Each new row is followed by its nearest point in the smallest flat space through zero that holds the last named rows.
In the rows, zero is written as 128.

K_315, 4 rows:
[[108 173 123  78 109  99  58 128]
 [122 132 121 130 115 122 119 101]
 [120 152 113 133  91 147 104 148]
 [127 121 157 102 136 150 107 107]]
New rows:
[145 128 113 109 112 136 149 119]
[128 126 125 135 123 132 132 122]
[153  95 133 147 125 121 146 121]
[135 110 128 146 137 130 155 117]
[149 128 119 160 149 141 136  95]
[131 111 127 147 128 133 148 101]
[120 149  92 104 138  87 153 128]
[125 139 107 126 138  76 133 133]
[122  86 128 141 101 138 132 110]
[129 116 128 146 116 147 138 102]

K_836, 4 rows:
[[110 113 189 176 109 155 132 123]
 [163  99 145 132  91 157 124 124]
 [165 105  91 133 154 159 151 106]
 [138 157 112 108 106 111 116  92]]
New rows:
[130 154 108  96 121 144 101 138]
[137 137 112 103 118 113 117 132]
[ 99  98 130 120 162 128 157 103]
[117 127 121 146 161 136 145 122]
[131 124 118 134 117 141 151 101]
[140 128 123 137 127 141 135 101]

K_7 (4 x 8):
[[137 154 127 130 101 168 143 175]
 [123 124 128 120 129 154 106 128]
 [114  87 144  87 132 127 121 133]
 [104 170 161  84 145 115 135 140]]
New rows:
[116 125 150 129 111 142 108 110]
[122 125 129 122 133 141 110 121]
[116 112 144 137 150  99 115 114]
[121 116 131 123 144 102 122 103]
[127 130 115 112 100 127 144 117]
[131 124 128 128 123 125 137 136]

K_940:
[[153 121 129 164 119 121 106 148]
 [106 133 110 139 133 142  79 147]
 [118 159 133 144 157 148 107 117]
 [127 143 145 152 121 132 126 135]]
New rows:
[109 134 140 141 144  88 131 117]
[129 136 136 132 131 130 135 123]
[137 141 117 127 108 127 105 135]
[126 124 123 136 122 128 112 140]
[126 140 111  89 162 102 143 113]
[129 124 114  93 154 129 142 101]

K_254 (4 x 8):
[[ 92 143 130 150 110 172 139 111]
 [127 124 112 127 122 126 116 119]
 [126 137 133 108 140 142 165 115]
 [142 150 122 142 133  84 115 148]]
New rows:
[130 107 142 143  84 124 147 145]
[124 120 145 139 124 137 121 140]
[136  93 103 128 136 136 124 141]
[136 103 123 117 126 130 113 125]
[123  88 116 138 115 138 113 126]
[125  99 123 129 116 142 102 123]
[ 83 143 125 135 146 134 117 128]
[113 143 125 144 119 138 129 124]

K_141, 4 rows:
[[129 135 131  98 139 139 138 165]
 [ 91 110 121 150 107  86 118 158]
 [139 165 105 114 107 114 173 163]
 [138 147 164 131 116 116 179 123]]
New rows:
[124 100 112 109 153 109 115 154]
[112 115 120 116 136 129 107 158]
[139 161 130 102 151  98 112 128]
[133 135 123 118 131 135 132 136]
[156  97 142 159 115 159 148 150]
[129 128 144 126 130 129 137 126]
[158 113 159 149 156 115 153 135]
[129 127 164 128 131 127 147 121]
[100 154  94 130 132 139 148 102]
[141 143 104 133 119 128 133 116]
[150 122 152 120  98 112 103 117]
[125 122 138 138 127 124 126 115]

K_285 (4 x 8):
[[ 91 139 142 156 120 100 128 130]
 [125 149 166 160  89 132 130 176]
 [126 123 135 142  89  90 120 161]
 [153 148 113 123 125 123 127 140]]
New rows:
[132 144 141 113 135 128 156 126]
[131 141 128 130 135 138 131 127]
[118 132 132 163 118 126 134 124]
[111 138 140 144 124 122 130 132]
[123 127 116 122 136 141 139 133]
[132 129 126 124 135 137 130 123]
[140 122 113 134 133 113 131 152]
[140 131 119 125 119 114 124 138]
[128 144 128 138 113 130 128 123]
[127 141 131 136 126 126 129 134]

K_228, 4 rows:
[[127 126  83  98 134 119 114 120]
 [100  65 111 118 135 153 110 157]
 [122 118 116 168 109 123 136 140]
 [112 122 140 131 150 121 137 112]]
New rows:
[130 131 114 129  87 150 139 137]
[141 130 117 137 102 135 122 148]
[124 138 128 128 102 131 161 140]
[136 136 130 143 114 128 131 134]
[126 125 135 133 116 137  79 164]
[136 114 129 123 109 149 115 156]
[136 129 118 159 177 109 137 135]
[113 125 125 146 140 113 140 112]

K_858:
[[ 82 148 127 122 109 123 161 140]
 [117 148 155 130 151 116 158 149]
 [126 144 133 155 111 127 140 151]
 [134 148 148  92 158 115 140 143]]
New rows:
[122 131 111 177 125 108 131 146]
[126 130 132 171 114 131 136 140]
[101 128 159 131 128 123 133 151]
[112 139 141 135 134 122 149 139]
[150 164 110  99 116 128 127 140]
[144 153 120  96 111 125 119 149]
[130 123 153 129 121 125 144 122]
[123 129 135 134 136 126 137 130]
[131 124 177  99 143 130 130 135]
[134 135 146 107 159 119 136 133]

K_553:
[[113 132 122 142 164 132 163  96]
 [112 142  96 115 156 116 121  98]
 [145 131 134 132 125 126 144 113]
 [128 129 148 155 105 101 140  96]]
New rows:
[151 129 135 129 161 138  95 144]
[134 128 119 112 135 141 120 145]
[116 134 114 134 151  97 154 152]
[112 127 124 133 144 132 134 125]
[ 97 125 135 118  95 115 103 139]
[107 123 132 132 104 111  95 142]
[161 123 131 123 161 146 114 154]
[146 126 122 109 139 154 131 152]
[ 99 147 107 142 154 144 105 141]
[ 94 126 110 123 152 134 114 139]

K_131 (4 x 8):
[[139 158 138 144 127 122 124 101]
 [142 117 111 162 153 133  95 138]
 [123 141 138 145 131 136 101 118]
 [109 140 157 135 127 142 114 150]]
New rows:
[156 143 109 139 149 137 111  89]
[149 137 110 150 137 120 110  91]
[125 107 137 158 152 119 140 107]
[141 129 119 141 136 124 124 123]
[127 133 135 166  96 115 132 135]
[133 143 139 139 131 127 129 131]
[122 128 124 141 132 173 128 135]
[120 124 133 134 132 136 113 140]
[135 135 138 147 126 140 118 155]
[128 134 141 145 138 134 120 152]

K_582 (4 x 8):
[[144 123 144 143 131 105 110 140]
 [108 122 107 166 155 116 104  67]
 [129 164 100 104 146 113 109 130]
 [164 116 114 125 144  91 130 108]]
New rows:
[141 132 128 126 101 132 131 129]
[133 124 132 122 122 131 136 136]
[134 120 134  94 106 118 127  95]
[138 121 117 118 130 126 143 116]
[108 110 153 143 113 125  84 100]
[111 119 143 166 132 127 105 116]
[125 122 124 100 115 130  90 136]
[126 143 127 121 130 126 117 142]
[128 129 145 128 133 128 105 123]
[125 131 134 139 131 122 113 131]
[119 166 116 131 131 166 129 127]
[100 150 116 117 128 151 125 129]

K_504 (4 x 8):
[[152 113 129 132 121 110 153 160]
 [152 121 116 140 139 154 127 129]
 [103  89 114 167  89 129  99 121]
 [130 102 105 118 132 139 161 143]]
New rows:
[157 115  89  98  92 152 119 125]
[133 109 109 134 130 149 135 129]
[178 113  85 113 130 118 113 148]
[161 115 120 140 133 138 141 147]
[115 157 135 103  90 102 145 114]
[103 142 144 108 121  97 133 128]
[115 101 146 162 152 127 134 144]
[134 114 124 140 119 127 128 136]
[ 93 111 139 115 129 124 131 130]
[ 99 121 124 116 120 119 134 123]
